The rows of a group lie close to one hidden flat surface of 14 dimensions, which passes through zero. Surfaces can cross.
Known rows, each followed by its group:
[  1 -10  32  13  15 -10  -7  -4 -28 -15  31  22  11 -23   2 -13 -22   5
 -24  -1 -10]
V
[ 39  -5 -51  28  18  20  20 -10  24  13 -30 -16   9 -24 -14  -3  29  -7
  16   2 -24]
R
[-11 -12  13  11  -8  -8 -23  13 -14  -7 -14  -8 -28  45 -10 -10  -3 -18
  -7  -7 -14]
U
[  0   7  15   1  -4  20 -38 -11   5 -19 -23  24 -20  46  27 -18   7   7
   8   2  15]
E
[-26  74  26 -17  27  -8 -38   9 -12 -10 -28 -30  -1  17   1  -2  27 -28
  29 -10   0]
V
[-17   4  17   7  10  20   7  50   0  26 -29   7  20  20 -57   0 -20   6
 -22 -11  -5]
V
[ 10   8 -26 -12  61  -7   1 -18 -23   0 -42 -12  27  -8  -4  -4 -20 -12
  29   1 -32]
R
[ -3 -42  15  11  -4  22  29   6  12   7  62  20  12  17   4   1 -17 -14
   0  51  23]
V
[-60   1 -14 -50 -19  23  -7 -13   7 -15 -22 -11 -12  24  27  21  19 -38
  11  -9 -14]
E
[ 32   5 -16  30  -6 -14  10  -7  -1  17   2  -7 -44  -8 -29 -22  88 -29
 -23   0 -26]
E
[ -6  -3  54  52 -50   7 -14  13 -10   7  10  -1 -37  25 -15 -14  24 -15
   4   7  14]
R
[ -3  16  15  32  24  26  23 -17   9  23   4   5  32 -25 -51 -28  13  -3
   7   6   5]
R
[ 64  -8  27   1 -48 -24  28 -21 -10   2   6  -2 -50  37 -34   5  14 -12
  -5   3  17]
U
[-34   4 -25   0  16  16 -50   6   3  62 -28  15  48 -30   6   7  52 -16
  14  11 -50]
R
[-29  -8 -10 -20 -44  -5 -14  21  16 -25 -29   0 -17  -2   2   1  -9  -9
 -19 -33  31]
E
[-34 -25 -61  24  28  22   7  17  21  22  -9 -28  12   4  -5   6  10   6
  -5   6 -35]
R
[ -1  27   9 -33  30   0  34 -10  -9 -21 -21   1  -3   0 -29  -4 -34   3
 -21 -11 -14]
R
[ 20 -41   7 -39 -15  32 -20 -16  20   4  12  42  38 -24  12  37  31 -21
   0 -22  -6]
R
[-18 -46  11  -3  25 -18  21   8  17 -10   3  42 -55 -14  30 -33 -10  -2
  24 -28  30]
U
[ 37  -4  20   1 -36 -23 -13 -37 -16 -28  26 -29 -39  41   0  14  13 -28
  -3  -2 -25]
U
[ -7  -1  17 -26  -6 -52  -5  -1  -3 -15  68  -7  17   5  -6 -14 -29 -11
 -24  -5  35]
E
[ 35  29   8 -18  13  23   4 -13  18 -48 -33 -11  -2  -3 -25  15   2 -10
   2 -27  25]
V
[-21 -33   5  28  34  16 -27  13  -2 -24  26 -29  15  24 -14  13   1 -23
  14  -7  19]
U
[-33 -20 -11 -20  49 -32  14  12 -49  21   5 -11 -31   9  -2  33   8  26
  -8  -4 -19]
V
[ 12 -15  13  -3 -31  11   9  36 -31   2  -9  32  21  27  56 -13 -30  10
   2  -3 -26]
U
[ 20  23   6  12 -67  -7  17  27  -4  -9 -28 -39   6 -21 -18  11 -16 -30
  -5 -32 -26]
E
[ 29 -17 -41 -35  -3 -30 -19 -40  -1 -17  -3  -1 -13  -4  11  17  18  -5
 -11   1   6]
V
[ 36  26  10 -16 -35   9 -13 -23   9 -22  -8   9   3  -3  -2 -12  49 -45
   1  -3  21]
E
[-47  -5  14  42 -11  28  13   8  19  42 -20  23   7 -29  -7 -33 -32  14
  16  27 -17]
E
[ 28  -1  19  -6 -16   6  16 -28  30 -35  17  13  36   8 -24 -39 -45  -9
 -10 -34  28]
R
[  7 -23   5  43  -7  15  42  24 -25  31 -25  -9   2   4 -10   6 -12  35
  26 -34 -21]
V
[-44   1  19  19  21  11 -27  31  -9   1  -7   5  32  14 -12 -15 -39  19
  -8 -12   5]
R
[-23  11   1  13  -7  11  -5 -25   1  10   3 -26  -7  24 -27  -4  14 -18
  -3  16 -25]
U
[ 37  -6   4  -7  10  10  17  14  -7  23 -33  18 -16 -21 -20  18  28 -43
   4  30 -42]
V
[  6 -17 -10 -26  -2   2 -19  27 -11  -8 -17  41 -24 -20  44  10  40 -10
 -22  -8 -16]
E
[  1 -34  -3  -4 -26  17 -12   4  -5 -34 -28 -25  -3  33  -9  28 -29 -53
  12  -2 -11]
U
[  9 -18  10 -30  43  -6 -10  11 -33   0  31  -5  28  27 -14  48   5  11
  -1  -2  30]
U
[ -9  24  -6 -30  26  15  35 -12  24 -13  15 -15  -5   7   5  28 -26  37
  -2  13  13]
E
[ 19 -14  21 -15   6  -2   1  20  -8 -27 -39  13 -41   9 -25  22 -33  -2
 -20 -13  -4]
U
[ 14  25  21  31 -27   7   7  43  -6   1  21 -10   9 -25  -8  20  18  31
 -12  10  54]
R
[-35 -21   5  -7 -34  42 -29  10  18 -26 -28  37 -12  13  44 -15  31 -24
   6 -17  24]
E
[ -2 -34 -13  25 -24  23  -1  19  -9   0  12   0  18 -12  11   2  56 -38
   6 -18  -1]
E
[-21 -33  33  23 -24  -8  33   7 -16 -16  27  -9 -28   9 -24 -16 -26 -31
   0  -2  11]
R
[ 14 -10 -44 -33 -21 -11  23  14   6   1 -43  -7 -11  -2 -32  20  -2  -3
 -23  -4  20]
U
[  5 -14 -27   8 -16  15   5  27  40 -16 -31  -9 -19 -32  -4  25 -21  -6
   4  16  24]
U
[-25   1 -10  -8  10  17  15 -47  14 -36  30 -15 -23 -17  20   3  18 -14
 -11  -9 -40]
V
[-46 -25 -20 -12  45  32  17  12  22   7 -47  18  15 -53  10   9 -11  -8
  42 -25   2]
E
[-30  16  13 -25  13 -19 -10  44 -11   0  -4 -12 -13  -1 -12  14   4 -26
 -18 -12 -20]
V
[-31   6 -25  -7  16 -13  12 -15   0  25  38 -12  23  -4 -17 -10  25  18
 -18   3  13]
U
[ 10  23  36  22  -1  27   4  36  -9  -9 -28  -1  22   1 -22  -2 -21   7
  -2 -36 -12]
V
[ 17 -14 -14  -9 -29  30  46 -35  30 -13  -6   7  20 -15  24 -16  -6 -28
  51  -8  27]
U
[ -7 -32 -36 -21  27  23   4 -32  40  13  -6  22  36 -17  -8 -12   1 -15
   1 -16 -31]
R
[ 20  22 -20   7  -5  -8 -45  45  25  -5 -53   5   5 -38  24   3  -2   9
  14  -2  30]
U
[-31 -55  -1  16  11  -4  18  -6  12  -3  45   3 -30  18  40 -19  -2 -22
  31   0  -6]
E
[ -1  14 -25 -41  11   8  -4 -19  44   0 -30  10 -47  47 -30   5  14  -4
 -18  45  31]
V
[ 63   0  -4  12   1   2   0  -6   9 -12  11  18  40 -21  31 -12 -23  22
  12  -3  10]
R
[ 29  11  39  35  24  28   5  10 -23  -9   5   9  18   9 -15   2 -14  32
  -4   0   5]
R
[ 31  27  33  38  -5  31  23  25  -8   2  24 -12  68 -18  -1   6 -38  26
  12   4  -3]
E
[-38  -1  17 -18  70  23   8 -31 -34  18  -1   0 -12  31 -21  17  25 -24
  20  39 -37]
V
[ 12   0 -18  -1 -12  14 -13 -32  41 -16  -8  14  20  14 -32 -21 -18  28
 -30  -3  45]
V

New rows. What belongs after each?
[-23 -54   2   4 -29 -22 -27  15  -8   2  14  -4 -34  13 -10  16  24 -27
 -12 -15  14]
R
[-13   7  58  30  45   9 -22  12   5   6  -8  27 -16  21 -24 -31   0  12
  24 -14  31]
U
[-20  -3  25 -20  18   6  14 -14   7 -46  -8   3 -64  32 -32  -2 -21  -7
 -39 -16  -9]
V
[ 23 -35  -6  53 -29   5  15   6   8   2  -7 -11   0  -6 -17  -4 -28  15
  16  -4  24]
E
[-44  -6   4 -40  10 -36 -64   9 -11   2 -31  15 -13  17  -5  -1 -10  -6
 -20 -27  -5]
R
[-19 -36 -16 -39  13 -19  -5  40  -8  31  16  -1  28  27 -31  28  -4 -28
 -11  20  24]
V
[ -2   8  20  34  36  -7 -45  27 -17  13  11 -19  -9   9 -43  25  19  10
 -23  18  -9]
U
[ 37 -12   7  43  -8  -4   8  24 -29  16  -1   2  33 -34 -30  -7   1  17
 -22 -30 -23]
V
[-31 -41 -20 -29   1  23  28  14  25  19 -25  18 -10  26 -20  18 -33  13
 -13   2   1]
V
[-33  14 -10 -13  11 -35 -15 -28  -5  -5  -9 -26  23  16 -18 -42 -22 -40
  25 -12  14]
R
[ 32 -15 -26  22 -50  13   3 -21  16   7 -24 -17  19  -1  -3  -8  20 -26
  23 -28 -22]
V
[ 36 -51 -43   0  21   0   7 -21  32  -8 -12  21   6 -17  18 -14 -28  -2
  10 -17 -23]
R
[ -7  -2  35  -4 -12  46  42  -1  -6   4   0  22  39  24 -14  -6 -44   8
   5   5   6]
U
[  0   9 -28  34 -27  24 -25  29  29  35 -53  -5  15 -38  -6   0  43 -22
  18  -3 -21]
R
[ -8 -49 -38 -11 -28 -38  -4 -15  18   4  32   8  -4   0  -2 -11 -14  11
 -29   5  33]
V
[ 34   2  26 -11 -28  -8   8   5 -37  30  35  20  26  39  36   1   8  17
  11  16   0]
U
[  8 -40 -21 -20  19   8   1  24 -13 -22  25  -4 -16  37  27  53 -13  40
 -37  -8 -18]
R
[ 23 -23   7  22   5 -25 -13  14   0 -18  12  -9  11   6  18 -14 -35   1
  28 -30  25]
E
[-12 -43   1  13  10 -20  23 -10 -25  12  50 -11 -37   3 -10  21  32  -4
   0  23  18]
R
[ 40  37  -5 -31   3 -14   0 -12  -3   0 -10   4   1  -9 -26  23  -4  37
 -38  26  16]
E
[  8 -14  29   7  24 -10 -27 -29   6  -6 -45  35 -19   6 -39 -42 -21  -9
   4 -31  -4]
R
[  9 -34   0   8 -27 -25 -32  -4  -4   8  23  -2 -22  -2  -4  19  49 -16
   5  -5  41]
R
[-27  37  20  39 -20   3   4   7  16   3 -15  -7  -5 -67  11 -40  15 -32
  17 -27 -45]
V
[ -5 -24  -4   4 -63   4  25 -13   5   7  29 -16  12 -15  -6  22 -33 -30
 -14  43 -30]
U
[  5 -20   7 -46 -22 -23  22  -1 -15 -34   3  21 -31   7  32   7 -46  11
 -29 -25 -12]
U
[ 26 -11   4   4   2 -27  21 -35 -32 -11   8 -21 -45  20  21   1   8 -27
  40  24  -7]
R
[-29 -10 -26 -29 -19  30  -4 -15  30 -16 -32 -18 -33  39  34  23  10 -29
  25  -4 -24]
R
[ 12 -37 -35 -14  18 -32 -15 -27  -9  18  -1  12 -13  -4  -8  11   4  12
  -4  27  19]
E
[-34  13  35  24  -1   1  -4   1  -3 -23  46 -10  23 -21  13 -26 -16 -10
   7 -18   7]
V
[-22  34   3 -54 -18  -5   9 -21  10  -4  29 -14  -1 -11  -8  32  43 -10
   3   7  62]
R
[ 54 -33   3  -2  48   3  12 -31 -41 -15  15  25  10 -17 -38  24   1  21
 -40  11  -8]
V
[-50 -14 -22  -4  21 -24  26  34  23  11   7   2 -45 -23   6  -2 -30  40
 -25  -8  -3]
E
[-17  44  -2  -3  28   9 -22   5  -6  17 -31   5 -18  48  16 -22  34  34
   4  -5 -10]
U
[ -9 -45  -2   8  -4 -14  -2 -19 -13  13   4   2 -58  -5  25  22  37 -29
  42  26   1]
R
[ 22  26   4  -1   2  -3  18 -47  -3 -14 -17 -17 -24  21   5 -19   3 -23
  40  13  -1]
R
[  7 -11   9 -15 -35 -13  -3 -13  -7  -1 -16  13 -27  45  41 -24   3 -27
  34  -9  -5]
U
[ 45  -5  39  -5 -15 -25 -49  22 -24  15 -21  43  15 -56 -39  16  39  -6
 -24 -30  26]
R
[  7   4 -24  29 -22  24   5  19   0  21 -36  -6  -2  -7  -5  25  -5  55
 -15  19  -5]
E
[-45 -22  28  10  12  12  11  -8  18  -2  15  13 -30   4 -36 -11  -6  11
  -6  -6  46]
R
[-40 -44 -55 -23 -11   2   4  15  13  29   8 -16  42  12 -21  22 -11  19
 -27 -32  -2]
V
[ 10  25   6  28  10   5   0  26 -21  36 -42 -10  23   4 -21  -1   5  32
  24 -17   2]
V
[ 38  -9  35 -11 -28   8  44 -30  -2  14  36  17  -9  40  10   2   8   3
  35  14  35]
U
[ -1  17 -21 -38  28   9  34 -19   8  10 -30   1 -27 -27 -31  24  34  -6
 -10   4 -18]
R
[-21  11  14  15 -62   0  10  41 -14 -31  -5 -54 -12  28  -2  14 -12 -44
  12  -8  25]
R
[ -7 -20  -7  18 -12 -22 -25 -31 -11  27  31  -6  18  26   5 -16  -1  -7
  18  39   6]
E
[-48  -3  -2 -12  17 -10   1  16   3 -20 -27  -9 -15  11 -14 -13 -51  -2
  -4 -17  12]
R
[-41  12  14  33   7   0  12   9  -5   4  -7 -17 -23  28 -31 -33 -23   3
 -10   4  -8]
R
[ 22   4  20 -29  27  -5 -13 -24 -22  -9   3  30 -23  22  30  14  -4  32
  -5   8 -18]
R
[-41 -34  17  -7  -7 -29  -8   7  -9  10  -5  27 -38  31  16 -38 -16 -23
  10 -12  -3]
U
[ 28 -30 -17 -31  -1 -49   6  40 -40  11 -26  -7 -15  -5  37  44 -13  11
  42 -20  28]
V
[ 13   0  20  27  -3  11   7  31  -9 -15  37   7 -33  29  16 -11  32  13
 -39 -12 -18]
E
[ -2   8  20  26 -34  36 -24  11 -29  27 -15  14  63 -11  -7  -3  18 -20
   3  17 -24]
E
[ -2 -25 -21  13  20   4   0   9 -32 -28  -4 -10  17 -26   6  -2  -5 -21
 -30 -32 -65]
U
[ 16  44   0 -10   0  -2  -6   0  25   9 -38  35 -39 -25  29 -12  -2  50
  -9  16  -7]
R
[-55 -12 -48  23   5 -40 -38  29   5  13 -11 -34   9  15   1 -29 -23  -3
  -3  -6   1]
R
[ -1 -40 -33 -43  11 -34 -19   0  13 -20  19   9  20   1  -4   7 -26   6
 -36 -39  17]
R
[-61   0 -10 -23  21   5 -12   6  13  24 -25  18 -59 -14  22  27  24  24
   9  23   5]
R
[ 20 -17 -28 -50  41   3  34 -28   8 -36  -2 -30 -18  17   1  56 -19   9
  21 -13  19]
E
[-49  22  -8   2   5 -33  19 -14  17  35  53 -19  -6 -17 -33 -36  36 -27
 -18  15 -12]
E
